There are 3 ways to turn a row about zero (a turn may also mirror it). The second row of each pair is the first, turned, with some noise. The first 27 pairs use one turn. New pairs use 2 turns, one after the other, and a turn may come again.
Known pairs, each followed by its turns in order:
[  6  -2   9   2 -15  15 -24 -37]
[ -2  25  13   3 -34   3   5 -24] -> kopop

[  2 -32   6  -8 -27   5  11  -1]
[-10   8   5 -23  -3 -12  31   9] -> Mel

[-33  -2   0  -4  16 -39  18  -1]
[ 10 -40 -25   2 -10 -18   9  14] -> kopop

[  3  22 -28  -2 -13  -9   0   9]
[ -2 -17  30   5   2   6  -3  18] -> kopop

[-21 -10 -25   4  27   0   5 -21]
[  6  -9 -10  -5  -2  22  30  27] -> bora

[ 13  -2  12  -3  -7 -32 -20  -4]
[ 21   2 -15  15  -6  -6 -29   2] -> bora

[15  9 -3 -4  6  3  0 -6]
[  0 -16  -1  11   3  -1   3  -6] -> bora

[-23 -10  22  -7  12  14 -20  -6]
[29 -4 30  3  7 -8  3  3] -> Mel

[ 44   0  12 -34  11 -51  11  33]
[-28  -7 -37 -10  43 -40 -13 -31] -> Mel

[-12   5  -7  10   4 -25  29   1]
[ 18 -30 -11   6  -2  -4 -12  15] -> kopop

[  4  23  12  20   6 -13 -11  -2]
[-15  -9   0  17 -16   3 -22   7] -> bora

[ 18   2  28   1  14   6  37 -20]
[ 32  23 -31   8  -6  15 -10   8] -> kopop

[10 -3 -5 -1 -4 28  9 14]
[ -4  20   6   7  22  -2 -13   3] -> kopop

[ 28  18  29   5   2   7 -22  16]
[-20  17  -4 -16   6  43   1  -2] -> kopop

[ 10 -10 -11   9  -3  19 -50   5]
[  0 -22 -20 -15 -10 -43  -3  12] -> bora

[ 10  14  -6 -13  29  21  -6  36]
[ 12  24 -13  27  36   4 -10   3] -> Mel

[  7 -15  28 -19  18 -20  42   4]
[-32 -15   5  11  18 -47   2   9] -> Mel

[-18  12   8   3   6 -22 -19 -14]
[ 15 -19  12  -7  -8  -2 -24 -11] -> Mel

[  9   6 -29  -6   5   3   7 -25]
[  3 -18 -28   8 -16  10   5  14] -> Mel

[-14   6   2 -29   2 -10   5   5]
[ 13   0  -6  -7   2 -27 -13   9] -> Mel

[  6   1  24 -12 -12   8   0 -28]
[ -9   5 -27  12   9   5   0 -25] -> bora

[ 25  -9 -13   6  -2   9  45   6]
[-40  10 -20  15   2  -4  18  18] -> Mel

[ -4  44  18   1 -11  31  14  -3]
[-52  -1  12  14  16   2   0 -19] -> bora

[ -7 -17   4  15  26   5 -51 -51]
[  1  19   5 -44 -48 -21  14 -34] -> kopop

[ -2   5  33   9   0   0 -10 -16]
[-15  11 -22  15 -16   0  -9 -10] -> bora

[  0   3 -19   4   7   5  -1  20]
[ -6  -6  13 -11  18  -6  -6  11] -> kopop

[ 11   3 -10  -6   6  -7 -22   6]
[ 12 -13  -2   7   0 -17  -6  12] -> bora

New pairs. What belongs after each?
[  2 -36   4  34  -9  -5  10 -30]
[ 24  18 -33  -8 -17   3  32  16] -> bora Mel

[-15  -5   1  -2  34  -3   4  -6]
[ 11 -18  12   8  16   2  21   9] -> kopop kopop

[  1   7  40   5  -2 -22  -6  24]
[-23  -7 -17   6  -2  -7 -41   9] -> bora bora

[-31  -5 -22  10  -3   2 -49 -19]
[  8 -15  -6   1   7 -38  15 -47] -> Mel bora

[-24   2 -21  20  16 -13  24  15]
[-19  25  16   2   3 -25   4 -28] -> bora bora

[  5  18 -14  20   8  29   5 -43]
[ -1   7  10  20  17   3 -42 -29] -> Mel kopop

[ 17 -26   3  19  -1  10  20 -16]
[ 15  14  23 -20 -18  21  10  -3] -> kopop kopop

[  1  11   8 -18  48 -19  22  -5]
[-38  21  21  25 -11  20  12  -8] -> bora Mel

[-12   5 -51 -16 -11   2  -2  33]
[ -5 -17 -57 -20  11   1   8  -7] -> kopop kopop

[-33  -6  -5  29  -5   5   5 -20]
[-16  11  15 -14  31 -16  20   8] -> bora bora

[ -5   6   1  12   2  20 -24  -8]
[  5  26   0   3   0  16 -14  -8] -> Mel kopop

[ 25   7   3   1 -48  51   7 -21]
[ 21  -6  15  53  -7  20 -41  23] -> Mel kopop

[-38   6  22  29  49   6 -34 -15]
[-28 -43  24  37  24  -8 -39   4] -> bora kopop

[ 40 -12   5  12 -33   3  10 -15]
[ 28 -35 -11  -7  -8   4  33   4] -> bora Mel

[-51 -37 -15  10  16  12 -25   5]
[  5  12  23  25 -18 -45  18 -35] -> Mel bora

[ -9 -29 -18  -9  -7   9  -2 -16]
[ -4  -1 -32   8   9 -13   4  17] -> bora Mel

[-15 -38   6  29  -1  -5  -2  14]
[ 20  -6   9 -14 -24 -25  27 -14] -> kopop kopop

[22 13 -3 -3 20  8 12 -5]
[-18  -8  22   1  -4   3  20   7] -> bora Mel

[-12 -12   3  -2  -6  -4  -9  -8]
[ 11   9   0   6   5  -6   1 -15] -> Mel bora

[ -1   9 -12  -4  20  -7   0   1]
[ -4  -1  10 -20   8  -6   0 -10] -> Mel kopop

[  3  23 -15  45 -12  -3 -33 -28]
[-31  23  -3  35 -22  10  22 -30] -> kopop kopop

[  3  14   2  -7   9  39  -7 -33]
[-43  12  -1   2 -12  17  21 -11] -> Mel Mel

[-11  -8  -6  11 -16  18   5   3]
[ -2  25  -1   9  -7 -11  -6  -3] -> Mel Mel

[ -7   1  -6  15 -23  27  -2 -19]
[ 23  -8  -7  -9   1 -10  -4  32] -> bora Mel

[ 11  -9 -15  10 -15 -25 -37  17]
[  1 -12 -21  19  25 -10  39  -3] -> Mel bora

[ 11  -7   7  -9   8  -1 -16  -6]
[ -9 -17  -5   8   5  -1  12   4] -> Mel Mel

[  2  -3   3   3 -33 -19 -15   5]
[  6  14 -13   6 -15 -18 -18 -23] -> kopop kopop

[ 41  12  -9   2  18  19 -16 -16]
[ -7 -33  -1 -26 -13  28  18  -8] -> Mel bora

[-14  -2 -10 -18 -35 -16   8   6]
[ -6  17   0 -29  -2   6  19  24] -> bora kopop

[  9 -13   7  15  -7 -12  12   2]
[  4 -14  -8   4   2  15  20   0] -> kopop Mel

[ 13   2  -7   6   8 -51   6   1]
[-17  24  14 -17  15  26  -8 -26] -> bora kopop

[ -2   1   9  -8 -30  13   3  -1]
[  4   0   0  -9 -22 -13  15  16] -> bora kopop

[-40  25   5  11   2   8  -8  13]
[ 16  14  11   5   0   6   2 -46] -> Mel Mel

[ 36  -6 -10   0  -6 -27  -1   4]
[  7  -2 -13  -8  18  18  30  22] -> Mel bora

[-19   6  18 -22  20  -8  25  14]
[-17  12  16  34 -21   0 -13 -14] -> bora Mel

[12 32  2 35 23  8 17 -1]
[  2  -7   1   3  15 -54   2   3] -> kopop bora

